The first 7 rows are patterns. Each new row is the sum of 2 different patterns, raised or lowered, with some noise. Before adding, each is slid sideways (what falls off one end comes back at the other) and multiplied by a number that may be negative. Names go in the order of the patterns.
In the rows, zero is written as 128.
Some rows, each with the names of its patterns after it:
[125 150 163 118 113 121 148 140 124  95  93 120 100 121 120 122 146 113
 127 134 138 137 149 134 142 165 120 101 134  99 161 128 140]  Z_533
[118 129 110 139 116 140  92 145  92 143 150 165 136  99 146 100 152 119
 141 103 103 164 101 110 136  96 160 127 152 159 152 140 138]  Z_212
[147 149 124 142 109 152 153 113 148  96 137 118 158 159 143 152 111 120
 126  91  92 116 144 148 146  96 152 101 152 113 113 101  99]  Z_577
[114 101 114 115 116 136  97 102 125 133 112 163 127 138 100 161  95 140
 114 164 154 136 156 109 163  93 117 147 115 154  93 114 108]  Z_460
[159 130 147 122 132 125 144 139 145 130 151  93 104 120 132 155 110 124
 128 163 162 160 107 118 146 154 113 102 129 111 110 101 128]  Z_699
[153 164 156 153 162 159 112 117 119 139 115 133 117 129  92  98 140 165
 104 130 128 118 158 143 123 121 112 108 100 153 124 152 100]  Z_827
[155  95  99 137 101 164 113 127 160 160 136 128  96 133 139 128 109 123
 123 161 122 147 105 161 109 154 104 122 124 146 143 150 158]  Z_629

New rows. What belongs after each?
[159 129 145 142 119 116 142 176 164 175 124 168 130 174 144 148 135 142
 149 156 145 160 153 162 167 139 180 144 171 133 166 180 175]  Z_577 Z_699
[179 168 180 146 184 133 181 141 193 128 170 166 160 136 136 141 147 137
 202 189 156 187 136 180 171 132 141 135 153 192 158 165 155]  Z_699 Z_629
[147  81 107 117 168 126 175 101 167  86 135 116 105 130  86 176 161 120
 160 101 184 167 136 164 132 155 136 172 154 171 174 125 127]  Z_577 Z_460
[163 136 163 127 183 133 162 131 164 146 155 133 119 147 155 132 194 149
 150 168 133 153 130 140 144 152 139 171 155 170 180 173 179]  Z_533 Z_629
[161 165 185 146 133 121 130 113 161 109 155  90 120 157 184 133 123 121
 131 153 162 116 114 131 106 137 154 142 138  94 147 150 169]  Z_577 Z_827
[178  77 125 120 137 173 133 168 131 173 102 122 136 117 137 100 103 115
  88 112  89 127 130 157 104  82 132 112 127 151 134 118  81]  Z_212 Z_460
[140 164 110 129 161 135 179 127 152 128 149 124 163 132 166 151 115 114
 148 172 129 193 137 167 125 188 144 138 159 188 166 177 151]  Z_212 Z_460
[152 116 136 157  86  92 119 142 146 133 120  70 118  72 139  89  79 107
  84  87  95 141 139 145 116 143 147 122  95 157 123 137  86]  Z_533 Z_827
[105 112 119 113 113 109 132 110 122 102  87 118  83 111 102 123 136 110
 124 107 115 115 109 102 117 141 121 105 102 105 119 123 113]  Z_533 Z_577
[127 121 134  97 127 105 116 132 119 143  89 115  94 124  96  93  99  99
 104  91 112 121 122 107 141 117 127 105 150 116 117  95 146]  Z_460 Z_827
[125 113 104 108  98 127 114 116  98 107 104 117 108 115  92 119  91 109
  92  96  84 118 125 111 138 104  86  82 110  79 110 100 111]  Z_533 Z_629
[ 80 123 111  79  75 106 126  91 117 100 132  85  78 107  99 106  82 112
  70  97  79 102  64 122 137  93  87  77  99 118  96  76  80]  Z_212 Z_699
[158 143 163 142 104 139 119 111  80 131 106 171 115 142 145 168 174 163
 172 130 143 123 117 120 123 126 132 103  91 136 153 108 119]  Z_699 Z_827
[193 160 163  85 167 123 115 130 108 122 156 149 177 153 179 114 180 110
 203 110  94  88 115 144 104 184 134 159 122 177 164 120 168]  Z_212 Z_827
[154 125 104 104 111 143 205 173 154 172 109 159 121 122 109 128 128 161
 112 120 127 121 150 167 100 170  89 162  92 161  90 129 153]  Z_533 Z_629
[169  59 135  74 111 100 110  93 115  97 111  84 162 133 148 127 120 117
  99  57  82 138 101 172  91 117 106 158 148  89 114 142  93]  Z_212 Z_629
[167 129 153 151 162 209 188 185 147 157 156 159 172 123 145 110 172 159
 135 121 165 176 154 180 161 172 158 136 149 164 165 164 146]  Z_460 Z_699
[105  72 101 103 115 130  96 130  77 102  86  68  70  97 114 122 127  87
 102  65 119  73 107  69  74 126 130  97 109  69 115 124  86]  Z_577 Z_629
[113 120 100 144 151 212 153 159 131 139 184 135 141 156 175 195 161 151
 146 196 182 159 118 170 101 173 112 194  95 202 144 168 100]  Z_460 Z_629
[106  98 158 134 121 105  74 107 103 125 126 133 158  99 125 114 149 115
 120 113 120 132  99 111 137 106 145 133 132 127 146 177 136]  Z_533 Z_827
[135 158 138 167 143 150 119 165 118 131 146 188 160 170 146 138 164 127
 128 141 146 173 128 127 128 140 147 161 142 154 157 133 133]  Z_533 Z_460
[ 90  88  73 135  86  97 101  78 114 105 106 155 142 120 111  77 121  96
 115  70  89  59 132  92 102 100 141 130  87 131  99 143 102]  Z_212 Z_699
[133 152 167 149 147 110 147 140 158 140 138 140 158 135 146 120 123 151
 158 130 150 159 158 157 125 163 144 149 135 162 149 132 112]  Z_533 Z_827
[137 146 150 124 116 141 142 134 141 132 156 148 173 163 175 156 161 158
 123 149 139 143 129 138 122 142 115 105 150 174 129 161 119]  Z_533 Z_827
[117 107 107 135 128 147 113 117 149 152 120 102 114 105 131 102 137 124
 132 140 134 138 111 118 131 122 132 123  96 115 110 138 130]  Z_577 Z_699
[ 48  93  94 105 143  73  84 110 129 121 124  91  92  90 108  95 107  49
 105  89  80  63 102  92  84  69 146 126 106 126  96 140  95]  Z_827 Z_629
[110  99  84 130 144  76 106  80  80 117  93  82  96 133 117 107  64  93
 115 131 116 103 118 130 102 121  70 135  87 117  76  89  78]  Z_533 Z_629
[112 148 141 136 172 160 171 149 198 176 149 151 132 164 131 113 131 140
 175 156 167 150 173 150 165 161 135 176 156 147 143 169 198]  Z_212 Z_629
[137 139 113 142 168 120 161 129 151 123 110  97 128 134 143 125 147 124
 163 124 176 110 185 112 134  91 124 157 129 163 127 157 138]  Z_212 Z_629
[114 139 116 133 133 136 129 108 118 120 107  90 116 142 148 144 110 150
 112 167 109 101 111  88 164 145 128 135 124 166 142 105 138]  Z_533 Z_577
[137 118 162 129 167 124  94 106 112 170  96 167  97 153 126 155 143  93
 141 129 110 179 123 127 129  83 122 126 105 125 129 146 143]  Z_212 Z_629
[ 88  65  96  93 155  94 127  90  95  89  53 116  93 109 133 141 100  77
  68  87 111 109 149  89 115  95 145 130  85  55  80  62 144]  Z_577 Z_699
[100 126 104 117  61  73  79  99 117  59 102 119 126 152 109  84  82 121
 109  64  84 110  88  70  70 102 152 124 122 114 107 102 118]  Z_533 Z_699
[140 146 111 125  83  84  90 107 101  95 146 101 140  85 113  63 127  98
 125  83  76 130 148 115 127  71 141 120 117 107 102 103 122]  Z_577 Z_629
[160 157 138 121 168 138 161 147 151 129 126 156 126 131 143 111 158 129
 152 152 137 153 161 132 158 109 149 128 148 106 134 119 158]  Z_533 Z_212
[144 135 162 122 123 126 141 187 139 155 147 143 160 159 166 154 138 163
 100 133 145 153 192 146 148 141 173 175 195 115 149 156 182]  Z_577 Z_699
[ 88  89 137  99  96  81  77  90  99  88 103 107 141  73 114  61 138  63
  87  58  74  66  86 116 121 124 107  84  73 111  78 146 108]  Z_827 Z_629
[123 151 140 175 129 150 126 109 120 110 175 107 177 120 151 115 150 144
  88 146 174 147 162 126 118 125 110  97 108 128 147 157 150]  Z_212 Z_629
[133  97  87  67  94  69 130  94 129  85 100  84 103 117 155  96 185 132
 101  58  85 127 126 116 117  96 114 151 162 106 122 110 109]  Z_212 Z_577
[ 81 141  81 105  76  74  71  78  80 134 122 110 114  89 106 130  71 108
  89  86  94  95 117  92 136  90 113  70 123 111  91 103 128]  Z_212 Z_629
[102 148 108 119 123 136  90 116  94 101 117  79 124 120  99 130  98 149
 122 137 123 153 120 143 118 100 117 129 131 105 141  82 123]  Z_212 Z_460
[109  99 102 108 147 160 129 111 153 145 139 173 178 178 113 136 140 149
 132 180 138 143 169 136 187 132 163 135 139 143 141 112  96]  Z_460 Z_827
[ 70 122 112 118 152 155 134 108  70  77 142  69 155  76 121 140 148 139
  87  67 113 100 129  77  81 119 107 137 111 102  97  70 105]  Z_577 Z_629
[134 125 160 133 143  88 120 130 107 129 106 139 116 131 108 120 117 132
 140 117 113 139 109 102 149 129 154  97 147 106 161 139 174]  Z_460 Z_699
[119  83 151 118 139 133 110 101  87  91  89 130 121 128 149 159 125 117
 101 130 137 126 134  92 112 126 159 132 125  93 130 101 150]  Z_212 Z_577
[130 164 131 153 147 152 187 126 189 154 213 131 117 182 115 197 118 150
 113 119 162 115 123 145 129 152 128 170 183 156 189 158 151]  Z_212 Z_460
[178 190 196 217 135 127 177 152 179 138 172 146 165 171 150 167 153 191
 164 158 124 138 156 146 151 169 126 156 136 163 183 153 165]  Z_533 Z_699
[144 154 166 196 162 163 112 141 148 170 117 119 114 104 130 143 124 170
 139 148 156 156 135 148 138 143 123 180 105 135 112 161 192]  Z_699 Z_827
[148 159 118 123 149 168 176 176 149 157 140 156 159 134 120 121 149 151
 138 169 147 173 164 150 161 142 158 165 186 164 145 180 142]  Z_577 Z_827
[123  86  75  84  73  67  62  78 135 109 104 101  77  97 106  85  89  92
 109  80  73  80  97 126  80  90  77 121 108 131  63  96  96]  Z_699 Z_629
[173 122 124 109 128 102 111  98 154 123  97 157 132 118 129 105  96 147
 142 150 119 107 115 120 153 132 123 108 133 175 129 165 137]  Z_827 Z_629
[152 153 144 144 110 161  83  79  90 140 174 135 122 133 112 142 137 137
  74 126 165 146 154 122 113 136 128  96 140  93 146 122 175]  Z_212 Z_577
[108 129 107  53  87  76 140  93 149 104 137 114 132  62 112 115 150 129
  84 100  82 115  70  89 117 113 118  76  99  96 104 104  99]  Z_533 Z_460
[135 189  69 115 129 133 188 123 152 142 193 108 121 114 125 164  99 103
 108 114 135 112 138  99 171  84 134 105 132 113 180 143 163]  Z_460 Z_629
[118 155 126  94 144  78 139 127 102 119 115 128 165 136 129 149 154 147
 165  94 115 119 131 129 150 117 148 155 164 110 106 105 123]  Z_533 Z_629
[ 56 115 104 136  69 146  91 125  70  99 111  73 111  83 139 114  90 105
  74 144 122 132 133 144 109 122 108 112 125 113  94  89 106]  Z_460 Z_827
[ 67  80 119 123  88 119  73 112 111  67  73 100 108 123 123  97 113 107
 127  93  89 103 111 136  88 137  78 144  93 103 103  91 104]  Z_460 Z_629
[106  87  88  79  70  70 112 106 143 122 124 129 101 123 150 123  83  74
 138 136 111 117  88 112 121 125 109 134 128 105  99 106 124]  Z_827 Z_629
[150 115  95 149  91 110 118  88 100  86 128 105 127 128 131 148 111 172
  89 178  83  92  96 105 161  81 135  81 117  87 134 133  73]  Z_212 Z_460
[102 135 156 152 169 122 120 162 123 160 127 132 165 142 180 148 181 113
  98 134 103 184 152 158 176 193 180 123 120 124 191 131 171]  Z_533 Z_577
[ 91 119 143 107  48 121  50 138  83  91  70  89 137 104  81 101  97 124
 113  62  87  62  82  82 115 116 122 103  81  92  99  74  80]  Z_533 Z_577
[163 174 145 199 139 177 176 179 158 167 158 167 184 140 149 188 173 174
 119 142 158 157 136 125 124 142 143 132 137 152 175 137 183]  Z_533 Z_460
[ 95  94  77  85  66  97  76  87  76  86  66  75 102 110 104  95 103 105
  77  77 108 111 102  59 108  90 113 118  87  66  88 109 116]  Z_699 Z_827
[172 139 137 163 136 181 134 151 136 155 100 121 129 142 176 112 125 145
 179 164 195 129 146 143 189 112 136 137 158 149 131 165 160]  Z_460 Z_699
[ 72 130  69  83 100  92 144 106 123 117 134 114 113  75  86  69 125  94
 105  55 125  82 118 131 146 125  75 105  77 115  99 115  83]  Z_212 Z_699
[ 82 122 121 108 100  66 101  71  96  74  92 107 115  99 107  76 104  97
 116  80 115  86 103  75 100 100 102 102  94  88  86 108 118]  Z_212 Z_629
[ 75  53  90 114  76 102  54 106  99 102 116  58 115 124  95 123  60  85
  59  51  82  82  95  89 105 126  96 116  97 141  73 122  78]  Z_212 Z_827
[163 137 142 140 154 146 156 149 147 160 163 136 158 144 139 133 129 140
 119 176 129 165 112 132 132 141 167 106 177 158 130 166 116]  Z_212 Z_460
[137 110 112 118 173  88 142 119 109 134 122 136 135 110 119  90 164 140
 135 115 125 161 146 165 174 159 130 105 118 135  91 108 110]  Z_577 Z_827
[126  92 123 102 106  85  74 119 106 112  82 122 133 133 118  69  74  92
 138  94 141 104  99 117 110 149  68  59  85  71  95  58  92]  Z_577 Z_827
[104 116 150 129 124 111  91 108  86 126 134 120 141  99 121 109  94  75
 129 119 158 122  73 110  90 153  89 122  79  97 123 148 130]  Z_212 Z_577
[123 151 132 132 133 134 167 126 144 144 155 138 149 156 173 168 136 117
 143 128 181 141 152 136 154 165 146 128 147 153 168 156 124]  Z_533 Z_827
[ 95 117 120 144 137 126 138 127 134 117 100 135 130 116 135 121 114 108
 130  87 138 141 140 160 106 140 111 142  97  96 142 128 143]  Z_533 Z_460
[155 132 125  87  94  90 108 105 145 138 123 163  90 146 134 109  96 102
 123 141 120 111 124 132 126 118  95 116 124 156  96 139  89]  Z_699 Z_629
[137 159 173 169 123 134 161 146 148 130 149 161 146 151 163 156 159 163
 161 151 213 165 135 159 111 200 159 167 129 155 170 159 148]  Z_533 Z_699
[ 90  95 173 163 154 142 157 111 146 148 121 158 142 131 157 205 155 150
 101 154 213 150 197 155 192 146 164 167 136 114 154 122 166]  Z_577 Z_827
[ 86  99  71 103 101 129  96 100  71 116  57  97  65  95  99 117  88 123
 104 124  56  59  87  52 134  91  87 128 111 112 106  57 108]  Z_577 Z_629
[158 129 145 101 114 116 123 126 153 178 150 124 117 143 156 144 114 111
 119 162 152 122 108 165 175 140 148 161 144 137 100 151 102]  Z_460 Z_699
[164 117 133 140 160 133 152 147 163 138 106 144 110 138 134 149 118 151
 125 146 105 195 145 159 130 134 174 152 157 101 127  94 159]  Z_460 Z_699
